The first 4 rows are patterns. Each new row is the sum of 2 different patterns, raised or lowered, with some noise. Before adding, each is slid sideways (what falls off one end comes back at the other) and multiplied by a number that may be negative. Names go in the order of the patterns.
Known rows, each followed by the names of its patterns:
[-1.42 -1.43 -1.45  0.12 -0.96 -1.72  0.47 -0.47  1.10 -1.77 -1.16 -1.27
  1.27  0.41  0.27  1.27  1.59 -0.46 -0.78  0.44  0.12 -0.50  0.96 -1.27
  1.04  0.12  0.06  1.71  0.64]	q_208
[ 1.04  0.68  1.00  1.61  0.15  0.93 -0.08 -0.40  1.18  1.63  1.07 -1.74
  0.69  1.64 -0.54 -0.61  0.21  1.19  1.20  1.14 -1.04 -0.77  0.92  1.11
  0.66 -0.72  0.92  1.28 -0.45]	q_650
[ 1.67 -1.07 -0.30 -0.87 -0.07  0.61  0.63  0.21 -1.01  1.19  0.47 -1.15
 -0.92  1.18  1.36  1.66 -0.75 -0.56 -1.53  0.13  0.99 -0.93 -0.22 -1.53
 -0.81 -1.05 -0.26  0.38  1.04]	q_970
[ 0.32  1.58  1.61  1.27  0.69 -0.19 -0.37  1.48 -1.44 -1.02  1.56  0.94
 -0.80 -0.21 -0.49 -0.27 -0.23 -0.58 -1.10  0.17 -1.34  0.23 -1.35 -1.12
 -0.93  1.08  0.54  0.78  1.63]	q_188

New rows. What belongs after each?
[-1.16  0.29 -1.67 -1.41 -0.53 -0.91 -0.23 -0.03  0.03 -0.92 -0.88 -0.63
  0.12 -0.43 -0.74 -0.65  0.39  0.24 -0.81 -0.52 -0.36  0.56  0.10  0.24
 -1.31  0.20 -0.63 -0.59 -0.16]	q_650 q_970
[ 1.01 -0.93  0.00  0.74  0.95  1.30  0.58  0.50 -0.09  1.50  1.47  0.76
  1.26  0.15  0.33 -0.32  0.15  1.63  0.59  1.26  0.63  0.87 -0.49  0.42
  0.76  0.90  0.58 -0.41  0.82]	q_970 q_188
[ 3.53  0.96  3.15  1.61  0.89  1.64  0.16  1.07  0.29  0.90  1.39 -0.14
 -0.83  1.43  1.77  0.96 -0.74  1.41  1.08  1.16  0.27 -0.18  2.99  3.07
  2.35  0.42  0.62  2.22  1.05]	q_208 q_970
[-1.72 -0.72  0.27 -0.05  1.66  0.03  1.21  0.66 -0.12 -1.10 -2.25 -0.29
  0.56 -1.31 -1.59 -0.09 -0.62 -1.66 -0.20 -2.19 -1.37 -0.17 -0.66 -2.63
 -1.74 -3.18 -0.11 -1.46 -0.58]	q_970 q_188
[ 0.93  1.61 -2.08  1.42  1.41 -0.20  0.93  0.78 -0.08 -0.06 -0.06 -0.54
 -1.20 -0.50  1.23  0.20  0.40 -0.54  0.18 -1.15  1.81  0.94  1.03  2.29
  1.37  0.50 -0.49  0.21  1.11]	q_208 q_650
[-1.06  0.21  0.67 -0.30  0.07 -0.48  1.34  0.08  1.36 -0.17 -0.11 -0.82
 -0.22 -0.69 -2.19 -0.16 -0.96 -2.07 -0.83 -0.62  0.31  0.83 -1.55  1.30
  0.33 -1.97 -0.56  1.15  0.37]	q_650 q_188
[ 1.05  1.17  0.76  0.45  1.85 -0.19 -0.73 -1.16  0.02 -1.39 -1.74  1.72
  1.46 -1.80 -1.63 -1.37  1.63 -0.75 -2.08 -0.36  0.91 -1.32 -0.75 -2.34
 -2.03  0.24  1.93 -0.26 -0.18]	q_650 q_188
[2.28 3.03 3.43 1.50 3.59 2.76 1.17 2.45 3.73 3.04 1.42 2.80 3.43 2.25
 2.46 2.31 3.73 2.86 3.68 2.22 2.24 2.28 2.63 2.23 0.89 2.65 2.21 1.09
 2.21]	q_650 q_188
[ 0.31  1.53  2.74  0.47 -0.08  3.16  2.37  1.48  1.51  1.63  1.36  2.93
  1.50  2.62  1.47 -0.45  0.95  5.10  3.27  2.56  2.76  3.82  3.91  1.02
  1.94  0.46  4.95  4.09  2.92]	q_208 q_650
[ 1.77  1.17  1.21  1.21  1.25 -1.34 -0.13  1.73  0.81  0.42 -0.67  0.78
  0.26  0.23  1.15 -0.03 -0.52 -1.75 -0.49 -0.61 -1.18 -1.60  1.61  0.52
  1.84  0.40 -0.21  0.79  2.64]	q_208 q_188
[-0.25 -1.36 -2.21 -1.55 -0.50 -1.53 -0.04 -2.92 -2.10 -1.06 -2.07 -1.57
 -1.07 -0.09  0.14 -1.98 -0.29 -0.01 -1.27 -0.29 -2.23  0.16 -0.84 -0.99
 -1.72 -0.88 -1.08 -3.48 -2.17]	q_208 q_650
[ 0.62 -0.32  0.11  0.95 -0.25  0.26 -0.13 -0.85 -0.23  0.70  0.58 -0.44
  0.13  0.66 -0.23 -1.04  1.13  1.03  1.43  0.23 -0.48 -0.70 -0.25  0.19
 -0.10  0.57 -0.63 -1.72 -0.52]	q_650 q_970
[-3.21 -1.81 -0.42  0.36 -1.74 -1.81 -2.51 -0.28 -0.65  0.20 -0.65  0.18
 -0.35 -0.83 -1.43 -1.84 -2.64  0.59 -1.51  1.27 -0.87 -1.59  1.38 -0.13
 -0.84 -1.47 -1.28 -0.54 -2.00]	q_208 q_970
[-1.12 -0.15  1.07  0.69 -0.68 -1.48 -1.34  0.84 -2.32 -2.17  0.70 -0.55
 -1.65 -1.43 -2.03 -0.98 -1.41 -1.08 -1.25 -1.26 -2.63 -1.17 -0.71 -1.95
 -2.39  0.44  0.06 -0.27 -0.20]	q_650 q_188
[-0.57  0.21 -0.81  2.50  0.32  0.95  0.07  0.57 -0.84 -1.81 -2.29  1.20
  1.35  1.03  0.06 -0.07  0.13  1.46  0.55  0.78  0.98 -0.96 -0.53  0.66
  0.20  2.30  0.34  1.72  1.76]	q_208 q_970
[-3.01 -4.56 -3.49 -3.54 -3.25 -3.33 -4.89 -2.17 -1.30 -4.81 -1.91 -1.75
 -3.57 -2.93 -1.26 -3.47 -2.96 -1.95 -1.86 -1.86 -2.35 -2.45 -0.58 -3.47
 -0.79 -1.28 -1.22 -2.77 -3.38]	q_650 q_188
[-2.21 -1.68 -2.34 -1.63 -2.02 -2.03 -1.99 -2.45 -2.23  0.75 -0.44 -1.63
 -0.77 -2.04  0.16 -0.50 -1.33 -0.44 -1.86 -1.01 -1.17 -3.50 -3.25  0.91
 -0.19 -2.03 -0.76 -0.82 -1.94]	q_208 q_188
[-0.16 -0.19  1.13  0.95  0.95  0.41  1.41  0.77  0.82  0.03  0.51  1.82
  1.35 -0.20 -1.05 -0.78 -1.44 -0.85 -2.01 -1.04 -0.57 -0.81  0.14  0.53
 -1.62  1.85  0.36 -1.29 -0.75]	q_208 q_188
[ 2.32  2.81  2.01  0.07  2.08  2.41  1.07  1.58  0.23  2.51  1.58  1.34
 -1.37  0.86  0.63  0.03 -0.67  0.81  1.08  0.12  1.15  0.58 -0.45  2.54
  0.25 -0.05 -0.04 -1.74  0.55]	q_208 q_970
[-0.78  0.46 -0.88 -1.47  1.27 -0.35 -0.88 -0.45 -1.62 -0.89  0.34  0.19
 -0.16 -0.31 -0.53  0.83 -1.37 -0.71 -1.48  1.35  0.68  0.84 -0.13 -0.40
  0.41 -0.17 -0.55  0.34  0.02]	q_208 q_188
[ 0.55  0.73 -0.06 -1.04  1.36  1.41  0.86 -0.66 -0.32 -0.16  0.24 -1.35
 -1.22  1.33  1.21 -1.39 -0.36 -1.24 -1.32 -0.14 -0.15 -0.97 -1.87 -1.46
  0.57 -2.39 -2.20 -1.48  1.02]	q_650 q_188
[ 0.93 -0.07  1.80  2.06  0.69  1.73 -0.04  2.64  2.31  2.17  0.03  0.20
  0.20  0.47 -1.38  0.27  1.99  0.74  0.01  0.79 -0.41  1.29 -0.34  0.17
 -0.13 -0.58 -0.64  1.69  0.78]	q_208 q_188
[ 2.14  1.88  2.03  0.73  0.25 -1.99 -0.40  0.37 -0.48 -0.42 -2.18 -0.08
 -0.88  0.84 -0.35  0.63  1.19  0.19  0.36 -0.27  1.12  2.02  0.74  0.05
 -0.32  1.63  0.55 -0.09 -1.35]	q_208 q_970
[ 2.06  1.89  0.84  1.69  0.56 -0.57  1.11  0.01  0.41  2.70  0.73 -0.59
 -0.67  0.09  0.79 -0.28 -0.18 -1.39  0.12 -1.33  0.45 -0.41  0.13  0.68
  0.68  0.67  0.52  1.71  1.06]	q_970 q_188
[-3.61 -2.66 -2.98 -1.89 -1.36 -2.60 -1.87 -1.34 -2.33 -1.80 -0.75 -2.57
 -0.50  0.19 -3.65 -1.38 -0.61 -1.16  0.27 -0.75 -2.20 -1.93 -1.53 -1.47
 -0.91 -2.82  0.13 -0.69  0.25]	q_208 q_188
[-0.36  1.03  1.72 -1.05  0.01 -0.22  1.19  0.51  0.38 -0.97  0.19 -1.30
 -1.42  2.07  0.93 -0.61 -0.61 -1.32 -1.55 -2.06 -0.31 -1.44  0.29 -1.81
 -0.78 -2.35 -1.78 -0.76 -0.33]	q_970 q_188
[-0.34  0.51  0.52  1.04 -0.97 -1.69  0.30 -0.44 -0.41  1.13 -1.85 -0.02
 -0.51  1.15  1.11 -0.36 -0.95 -0.90 -1.41 -0.63 -1.63 -2.23  1.06  0.05
  0.47 -2.25 -1.44 -0.73  0.63]	q_208 q_650
[ 2.03  2.06  1.46 -1.22 -0.47 -0.02  0.19 -1.94  0.33  2.03  0.80 -0.71
 -0.42 -1.87  2.01 -0.02  1.61  0.18 -1.88  0.65  1.76  2.80  2.22  1.11
  1.36  1.40 -0.92 -0.71  0.35]	q_208 q_970
[-1.58 -1.59 -0.09 -2.36 -2.93  0.15 -0.66  0.53 -2.95 -1.43 -1.37  0.09
  0.08 -0.21  0.89  1.56 -1.20 -1.09 -0.50 -0.96 -0.65  0.94 -1.48 -0.84
 -0.35  0.14  0.46 -0.60 -2.09]	q_208 q_650
[-0.85 -3.34 -0.87 -1.47 -3.80 -2.31 -1.59 -1.25 -0.82 -2.13 -2.49 -1.86
  0.63 -2.06 -1.72 -1.20  0.00 -0.76 -1.68 -3.20 -2.72 -1.25 -2.02 -2.40
 -3.42 -3.25 -1.85 -2.65 -2.33]	q_650 q_188
[-0.26 -1.82 -3.27 -1.13 -2.00  0.97 -1.98 -2.51 -2.83  0.05  0.14 -1.05
 -0.36  1.13 -1.92 -2.02 -0.94 -1.72 -1.35 -0.44 -2.00  0.52 -1.45 -1.76
  0.26  1.09 -2.62 -3.36 -1.81]	q_208 q_650
[ 2.64  0.70  1.58  3.02  3.07  2.29  0.79  0.83 -0.29  1.51  1.51  0.13
  0.82  0.19  1.16  1.06  0.69  2.63  2.87  2.01  0.38  1.80  1.10  1.85
  2.20  2.16  2.09  1.47  2.36]	q_970 q_188
[-0.06  0.26 -0.76 -0.85  0.96  1.00  0.51 -0.57  1.36  0.86  0.19  0.63
  1.30  1.47  1.94 -0.79  0.28 -0.82 -1.73  0.71  0.30 -0.21 -2.78  0.02
  1.44 -0.51 -1.83  0.92  1.54]	q_650 q_188
[-1.15 -1.82  1.06  0.33  1.88 -0.81 -1.03  0.13  1.21  1.50  0.93  1.71
  1.42 -0.23 -0.85 -0.54  1.03  0.22  1.38 -0.40  0.50 -0.01  0.22  1.92
 -0.10 -0.86  0.23  0.07 -0.41]	q_208 q_970
[-2.10 -3.43 -0.26 -1.68  0.48  0.09 -1.16 -2.34 -2.42 -0.42 -3.24 -1.60
 -0.28  0.37 -1.21 -2.70 -2.79 -2.28  0.85 -1.43 -2.30 -1.01 -0.80 -1.48
 -3.19 -3.80  0.01 -1.52 -0.25]	q_650 q_970
[-0.77 -0.24  0.04 -1.05  0.60 -0.66 -0.05 -2.58 -2.65 -0.49  0.60  0.47
 -0.26 -0.16  0.04 -0.96 -0.21 -1.18 -0.77  0.10  0.87 -2.29 -0.93 -1.78
  0.11  1.08  1.13 -1.62 -2.31]	q_208 q_970
[4.61 0.78 1.71 3.52 2.42 0.96 2.83 2.89 2.18 2.39 2.66 1.21 3.72 0.96
 2.73 1.66 0.70 1.63 4.44 4.07 4.25 3.70 3.60 5.05 3.41 3.89 2.38 3.86
 3.24]	q_208 q_188
[ 1.39  0.39  2.82  0.42  0.99  3.36  2.47 -0.53 -0.73 -0.89  1.98  1.21
  1.57  1.55  0.27  2.79  0.44  1.89  1.23  2.96  1.82  1.15  1.26  0.90
  1.97  1.06  2.32  1.50  0.53]	q_208 q_970
[-1.62 -3.01 -0.02  0.61 -1.35 -1.83 -2.66 -2.15 -0.18 -0.01 -1.22 -1.04
 -0.27 -0.46 -1.69 -2.30 -0.20 -1.21 -0.87 -1.43 -2.71  0.00 -1.19 -1.09
 -0.68 -1.00 -1.34 -0.70  0.69]	q_650 q_970
